The rows of a group lie close to one hidden flat surface of 8 dimensions, which may be shifted away from zero. Surfaces can cross.
Some rows, each with its group after it:
-1.17 0.76 -0.07 2.60 2.50 0.66 -2.13 -0.58 -2.83 1.86 -2.44 4.75 -0.03 => (1)
-1.92 -1.80 1.31 -1.79 1.79 -0.73 2.30 -2.57 4.73 -1.47 -0.48 -1.57 -0.24 => (2)
-3.66 -2.14 0.07 -0.73 -1.34 -1.42 -0.38 2.61 -0.97 -2.48 1.85 -0.86 1.00 => (2)
0.46 -1.00 -0.35 -0.01 0.59 0.33 -1.08 1.51 -0.51 0.89 -0.99 1.02 -1.09 => (4)
-1.34 -2.18 -1.63 2.49 1.11 3.80 -1.08 4.83 -1.26 1.36 0.77 2.01 -3.25 => (0)
2.24 -1.24 -2.41 0.58 1.89 4.45 2.41 1.31 -1.99 -1.11 1.34 0.45 -2.74 => (2)
-1.28 -1.26 3.62 -2.30 1.33 0.27 -0.81 5.64 -0.20 0.28 0.26 0.71 -0.75 => (3)
-4.50 0.03 -1.56 2.89 1.75 0.94 -1.13 -1.84 1.37 2.80 -0.18 1.85 -0.42 => (4)
-2.64 -1.46 -1.10 0.14 1.59 -0.46 -0.95 6.09 -0.38 -0.06 0.94 2.43 1.40 => (1)
1.39 0.19 1.41 -1.37 0.37 2.88 1.74 1.34 -3.48 -1.83 2.76 -0.52 -0.49 => (3)
-1.95 1.43 -0.46 -1.51 2.25 -2.76 1.93 0.95 2.45 -0.15 1.23 0.91 4.15 => (4)
0.82 1.54 0.06 1.05 1.94 1.52 1.14 0.05 -1.60 -1.37 -0.22 -0.72 -0.99 => (0)
-0.11 -1.42 -0.43 -3.85 0.29 -1.95 0.46 0.15 1.36 -2.33 1.55 -2.29 2.46 => (3)
0.92 -1.99 -2.75 -2.35 1.04 -2.78 0.14 1.16 1.25 -0.90 -2.48 -0.61 0.78 => (1)
-0.25 1.38 3.89 0.83 0.70 2.79 1.94 -1.44 1.82 3.44 -0.35 1.55 -2.68 => (3)
1.29 -1.20 0.31 -0.39 -0.01 -0.07 -0.85 1.43 0.77 0.65 -1.60 -0.08 -1.73 => (4)
-1.19 1.10 1.20 -0.17 -1.60 -0.71 1.90 1.54 1.22 -0.92 2.38 -1.65 1.46 => (2)
4.56 -1.40 -0.42 -0.23 -0.21 1.35 -1.06 5.08 -2.48 -1.25 -2.67 -1.87 -4.23 => (4)
-0.53 -2.19 0.27 1.35 1.32 3.83 1.44 -1.30 -1.25 -1.63 -0.85 -1.20 -4.30 => (2)
3.30 0.24 2.27 -2.37 0.43 -1.67 0.24 0.82 0.17 -0.21 -0.67 1.49 1.09 => (4)
-0.49 -0.80 -0.68 -0.61 -0.40 -0.77 -0.88 1.08 0.21 -1.69 -0.38 -3.00 -0.15 => (2)
-1.92 -1.42 -2.12 0.40 -0.22 0.74 -2.74 2.63 -0.67 -1.66 3.37 0.10 1.12 => (0)
0.63 -0.74 0.64 -1.79 0.47 0.09 -1.48 -0.72 -1.15 -1.98 -1.42 -3.40 -1.47 => (3)
0.00 -0.52 -1.09 -0.12 2.65 1.16 1.61 -0.68 -2.77 -1.05 1.05 2.88 0.72 => (1)
-0.40 -1.17 3.62 -3.64 -1.80 -1.39 -2.06 -4.49 2.96 -0.04 1.09 -1.96 0.30 => (3)
-2.76 -0.30 2.39 -0.10 0.95 -1.56 -2.46 -3.07 2.15 1.87 -0.55 3.08 1.42 => (1)
0.95 0.83 1.43 0.12 0.97 2.58 2.51 -2.15 -0.59 -0.60 2.95 1.08 -0.22 => (0)
0.01 1.57 -0.52 1.91 3.32 -1.58 0.75 1.52 4.30 2.00 -5.05 -1.63 -1.40 => (2)
-3.37 -0.95 -0.07 3.28 2.65 4.70 -1.54 -3.03 -1.26 -1.28 3.39 0.97 -1.59 => (0)
2.91 -1.94 -1.07 -1.02 -2.39 1.38 -1.89 -3.40 -1.39 -0.27 -0.57 -1.04 -1.87 => (1)
-0.99 -0.91 -0.16 0.55 2.02 0.23 -0.77 -1.51 -0.39 1.30 -2.15 3.47 -0.46 => (1)
-0.85 0.33 -0.85 -0.37 -0.14 -1.67 -3.17 1.50 -1.87 0.92 -0.10 1.54 2.49 => (3)
-0.48 0.72 -1.44 0.20 0.18 0.63 0.72 -0.07 -0.74 -1.24 1.16 -2.12 0.71 => (4)
-0.91 -0.84 -1.07 -0.07 -0.81 1.34 -2.16 -2.58 -3.73 -0.19 3.90 4.00 1.97 => (4)
2.85 0.15 0.31 0.18 -2.05 1.99 0.10 1.32 -0.46 0.68 0.15 -0.94 -2.64 => (0)
1.91 -2.67 0.18 -1.29 2.04 0.99 1.02 3.61 0.41 -0.82 -2.70 0.65 -3.11 => (4)
-1.84 1.95 2.45 0.02 2.41 -1.13 0.16 -5.06 0.98 1.18 -1.89 2.12 1.38 => (3)
-3.15 -0.27 3.16 0.89 -0.63 0.16 1.63 -1.78 2.86 -0.19 -0.45 -1.59 -1.71 => (2)
-0.14 1.47 -1.13 -0.28 -2.76 -0.74 -1.94 2.36 -0.70 -1.51 5.59 -2.11 3.72 => (0)
1.05 -5.56 -3.01 -3.48 -1.02 1.11 -1.39 1.07 2.59 0.27 2.89 1.16 -0.74 => (2)
1.60 0.09 -2.50 1.65 1.41 1.58 0.10 2.44 -4.09 -0.50 -1.37 1.24 -0.96 => (1)
-1.14 1.21 0.11 1.32 2.34 0.21 0.06 0.56 0.94 -0.26 -0.79 -1.05 -0.45 => (0)
2.43 2.47 0.38 1.41 -1.00 1.88 1.16 2.99 -1.18 1.69 1.50 0.51 -0.71 => (4)
-0.23 -0.76 1.69 -3.28 2.96 -0.20 2.48 -1.49 1.17 -3.13 0.02 -2.75 0.11 => (3)
2.21 3.25 -0.52 1.79 -1.60 0.37 -1.87 2.01 -2.99 0.11 -0.92 -2.59 -0.08 => (1)
3.33 -1.05 0.20 -1.10 0.75 -0.89 -1.89 0.82 -2.76 1.40 -4.16 2.88 -1.18 => (0)
1.58 4.47 1.78 1.14 -0.56 -1.34 1.41 1.48 2.95 0.08 -2.19 -6.43 -0.53 => (1)
3.27 -0.16 -1.15 0.17 -1.95 2.13 -0.25 0.39 -2.29 -1.19 1.01 -3.11 -2.01 => (1)
0.75 -0.18 -0.97 0.97 1.33 2.11 2.59 -2.30 0.81 -0.53 -1.61 -2.42 -2.77 => (3)
1.64 -3.44 -3.07 -2.40 2.09 0.54 0.82 0.46 1.63 -2.98 -0.88 -3.75 -1.59 => (2)
-1.01 -2.27 -2.04 1.15 -2.17 1.62 -2.35 1.49 2.14 1.40 -0.78 -2.81 -3.87 => (4)
-0.91 -0.01 -0.84 0.94 0.96 -0.51 -0.79 0.36 -0.60 -1.18 -1.86 -1.68 -0.31 => (2)
-1.17 -0.75 -0.36 -1.55 3.10 0.41 0.96 -0.67 -2.49 -1.47 0.61 2.04 1.42 => (3)
2.34 0.45 0.73 1.18 -1.36 2.98 0.26 0.54 -1.41 1.17 1.00 0.47 -2.13 => (0)
-5.39 -0.51 -1.07 1.71 4.49 -0.40 -2.99 -1.17 1.05 -2.38 0.53 -1.24 1.14 => (0)

New rows. What belongs after each?
1.71 1.03 -0.35 -0.60 -0.54 0.39 -2.36 -0.88 -4.75 -2.78 -0.19 -3.50 -0.48 => (3)
-0.15 -2.98 -0.74 -2.73 1.22 1.05 -0.63 1.17 -2.64 -2.39 1.87 0.68 -0.03 => (3)
-1.49 -2.32 0.88 -2.44 2.85 1.13 3.31 -5.52 2.22 -1.00 0.67 1.08 -0.40 => (3)
-1.29 0.60 1.86 0.82 -0.40 1.03 -1.59 -0.64 -0.47 1.17 1.75 2.24 -0.12 => (1)
-5.46 -0.50 -6.04 2.76 2.78 -0.70 -0.06 4.42 0.91 -0.72 -0.24 -2.81 0.73 => (4)
0.66 -3.81 -0.89 -2.63 -0.52 0.78 0.58 0.52 1.65 -1.79 1.73 -1.60 -1.14 => (1)
-1.61 -1.68 0.00 -0.96 2.81 0.28 -0.72 -0.90 0.27 -1.07 0.78 1.79 0.71 => (0)
1.65 -4.68 -0.73 -5.27 1.34 -2.64 -1.14 1.33 -1.12 -1.13 -1.65 3.16 1.26 => (0)
-0.82 -1.05 -1.64 -0.23 2.62 -1.21 -1.13 2.95 1.14 -2.13 -3.01 -2.72 -0.71 => (0)
-1.63 0.76 -1.31 0.53 1.73 -0.80 0.07 1.35 -0.14 -0.48 -0.42 -0.60 1.09 => (4)
3.36 0.16 1.19 -1.28 2.05 0.85 1.03 -2.49 -2.88 -0.26 -2.54 2.18 -0.91 => (0)
-1.50 -1.54 -0.48 -0.48 -0.65 -0.63 -0.01 2.23 3.98 2.93 -0.37 1.33 0.11 => (3)
-0.73 1.70 1.54 2.17 1.38 0.28 -1.50 -0.16 0.62 1.79 -3.06 0.51 -1.44 => (1)
-1.49 2.45 2.42 2.45 0.05 0.89 -0.20 -1.39 3.16 2.58 0.92 0.82 -0.25 => (0)
-3.56 -4.35 -2.15 -0.62 4.97 -0.50 -1.58 1.75 1.04 -2.34 -2.13 0.02 -1.26 => (0)
-1.62 1.81 1.14 0.76 1.84 -0.51 1.36 -0.14 2.78 0.06 0.46 -0.47 0.90 => (0)
-1.30 -0.17 2.64 -0.99 -0.80 -0.38 0.88 2.37 5.91 3.37 -0.26 -0.02 -1.18 => (3)
-1.51 -2.76 -2.06 -2.48 0.20 -1.21 1.24 0.13 2.71 0.00 2.31 1.99 2.30 => (3)
0.90 -2.68 -4.72 2.01 -2.88 2.76 -0.68 -5.17 1.27 2.82 0.72 1.03 -2.10 => (3)
0.09 -0.81 0.91 -0.26 3.29 2.74 2.40 3.94 -1.48 -1.14 -1.28 -0.62 -3.34 => (3)
-1.55 2.72 0.45 1.46 0.06 -0.48 -4.79 -4.37 -1.97 -1.51 1.51 -1.64 1.76 => (0)
-3.06 -3.77 1.77 -0.43 2.11 3.29 -0.93 0.32 0.17 -2.10 2.21 0.51 -2.56 => (1)
-3.58 -2.79 0.86 0.34 -0.62 -0.83 -2.56 0.01 1.28 -0.47 -1.45 -0.70 -1.62 => (2)
-1.89 0.30 3.02 1.11 1.23 3.44 2.18 -1.63 0.06 1.23 2.88 4.05 -0.80 => (1)
0.68 -0.55 -1.43 1.55 0.19 0.52 -1.37 2.17 -1.48 2.13 -1.20 2.50 -0.41 => (1)
-2.13 4.69 -2.70 4.44 -0.92 1.72 -0.02 -3.91 -0.58 0.26 1.13 -5.92 -0.06 => (4)
-0.48 5.20 3.00 2.71 0.39 1.63 0.10 2.22 -2.45 -1.49 2.22 -2.49 0.10 => (1)
-4.66 2.01 2.05 0.93 0.57 -2.36 2.19 2.06 -1.43 -2.47 1.33 -0.26 3.15 => (2)
1.72 0.42 -0.84 -0.28 -0.86 -0.59 0.11 -0.09 -0.23 0.71 -0.30 0.34 0.16 => (1)
1.61 0.53 -1.49 0.39 0.36 1.51 1.63 0.53 -3.27 0.99 1.35 4.42 1.00 => (1)
0.48 1.91 -1.07 1.38 0.35 0.88 1.66 0.59 -0.92 1.19 -0.66 0.32 -0.07 => (3)
0.33 3.68 0.61 2.94 1.49 3.22 2.67 0.90 0.31 -0.43 1.51 -2.52 -1.66 => (0)
-4.87 1.31 4.31 2.10 -0.72 1.12 5.61 1.78 2.51 -0.04 2.55 0.90 -0.17 => (2)
-2.06 1.43 0.92 1.88 3.33 2.30 3.90 1.34 2.38 -0.15 2.09 0.22 -0.29 => (0)
-0.04 3.20 0.27 2.16 1.85 0.30 0.10 2.44 -2.81 -1.20 -0.32 -1.26 0.41 => (1)
-1.85 -0.96 0.99 -0.67 0.34 -0.50 0.65 -1.02 1.08 -1.37 -0.06 -0.70 0.21 => (2)
-1.37 0.26 1.61 1.04 -0.67 0.46 0.74 1.33 6.12 2.59 0.69 -0.91 -1.14 => (0)
-4.25 -0.38 1.95 2.27 -3.14 -0.06 -0.29 4.43 0.35 0.84 0.87 0.07 -0.88 => (2)
-1.34 1.14 1.96 2.40 2.09 1.64 -0.16 -0.70 0.80 0.75 -2.92 -0.49 -3.38 => (1)
0.31 2.22 1.40 -0.52 -0.13 0.40 3.47 0.50 3.72 -1.05 3.24 -3.18 1.45 => (0)
-0.57 -0.63 2.12 -2.74 -2.33 -1.21 -4.25 0.46 -1.43 1.15 3.03 2.16 2.36 => (3)
-1.25 -1.03 -0.61 2.28 0.48 2.79 -2.02 0.27 -1.26 -0.16 1.83 0.15 -1.99 => (0)
0.70 -1.87 2.80 -3.55 3.38 -1.89 1.09 -5.20 1.06 1.06 -2.60 6.26 1.51 => (0)
-4.17 -2.74 0.05 1.02 0.29 0.08 -0.66 3.58 -0.42 -0.13 -0.11 1.73 -0.97 => (2)
0.74 -1.98 0.45 -3.13 0.20 0.29 1.98 0.88 0.12 0.12 4.00 4.17 2.69 => (0)
-0.65 2.23 -1.95 0.86 0.59 -1.37 3.60 2.26 2.84 2.38 1.04 1.89 3.12 => (3)
-0.61 -1.55 -0.10 1.79 -1.69 3.00 -1.27 5.29 -0.53 2.60 1.69 1.67 -2.55 => (1)
-1.91 -0.38 1.54 -1.05 0.85 -0.08 -0.73 -1.86 -0.32 -0.56 2.88 2.93 2.47 => (1)
1.96 1.13 -2.10 1.34 2.49 2.14 4.82 4.41 -1.12 -0.98 -1.24 -0.60 -1.98 => (1)
-2.61 0.17 1.91 0.49 0.51 -0.70 0.21 -2.71 -0.10 -3.23 -2.18 -4.67 -1.34 => (2)
1.88 1.04 1.74 -0.97 -1.48 -1.20 -1.85 0.17 -0.93 3.16 -0.76 4.85 1.44 => (0)
3.22 0.14 1.63 -1.41 -3.64 0.29 1.47 5.05 4.75 2.35 1.57 -1.45 -1.71 => (4)
-0.64 0.33 2.15 2.43 1.34 3.47 0.07 -0.69 0.27 0.85 -1.30 -0.49 -4.01 => (1)
-0.66 -2.14 -2.27 0.91 1.31 1.25 -1.39 0.37 -1.29 -1.38 -1.63 -2.36 -3.10 => (4)
0.59 2.83 3.19 0.73 -0.90 2.87 1.73 4.48 -2.01 2.74 3.07 3.48 0.24 => (3)
-0.08 3.49 1.33 2.50 0.84 -0.96 -0.44 0.35 0.44 1.99 -3.35 -0.30 -0.44 => (1)
1.19 0.23 0.59 0.62 0.15 2.15 -1.63 -2.82 -3.36 -2.65 -0.26 -3.57 -2.18 => (1)
1.69 -2.07 1.57 -1.72 1.53 2.05 3.96 -0.31 2.71 -0.19 0.23 0.13 -2.34 => (0)
-1.96 0.74 3.31 -0.24 1.32 -0.01 -1.30 -1.96 2.61 -2.67 -0.49 -5.57 -1.66 => (1)
-0.48 0.50 0.13 1.44 -0.10 0.73 -0.36 0.08 -0.09 0.50 -0.83 -0.13 -0.95 => (2)
3.57 0.53 0.36 -3.15 1.59 -1.39 2.40 0.29 -0.81 -2.05 -1.79 -0.69 1.15 => (0)
0.13 -2.32 -0.49 -3.43 -0.28 -1.91 1.29 -1.25 4.31 -0.17 -0.27 0.09 1.27 => (1)
-0.90 1.55 -1.16 2.53 2.13 0.45 0.79 6.05 0.95 1.04 -0.80 -0.71 -0.68 => (0)
0.12 0.09 -0.14 -0.40 1.98 -0.51 0.24 1.95 1.78 -0.43 -2.11 -2.18 -1.43 => (0)
2.32 0.25 0.39 0.54 -1.15 1.15 -0.38 4.61 -1.06 2.38 0.93 3.58 -0.58 => (4)
1.27 2.99 -0.14 1.45 1.02 0.18 -0.42 0.66 -0.62 -2.07 -1.61 -5.47 -1.11 => (0)
2.30 -3.13 0.31 -2.30 0.39 1.61 0.94 -0.04 0.03 -0.47 0.37 1.65 -1.82 => (0)
-3.14 -2.05 2.50 -0.39 -1.73 2.04 3.60 -0.13 0.75 -2.95 3.23 -2.22 -1.72 => (2)
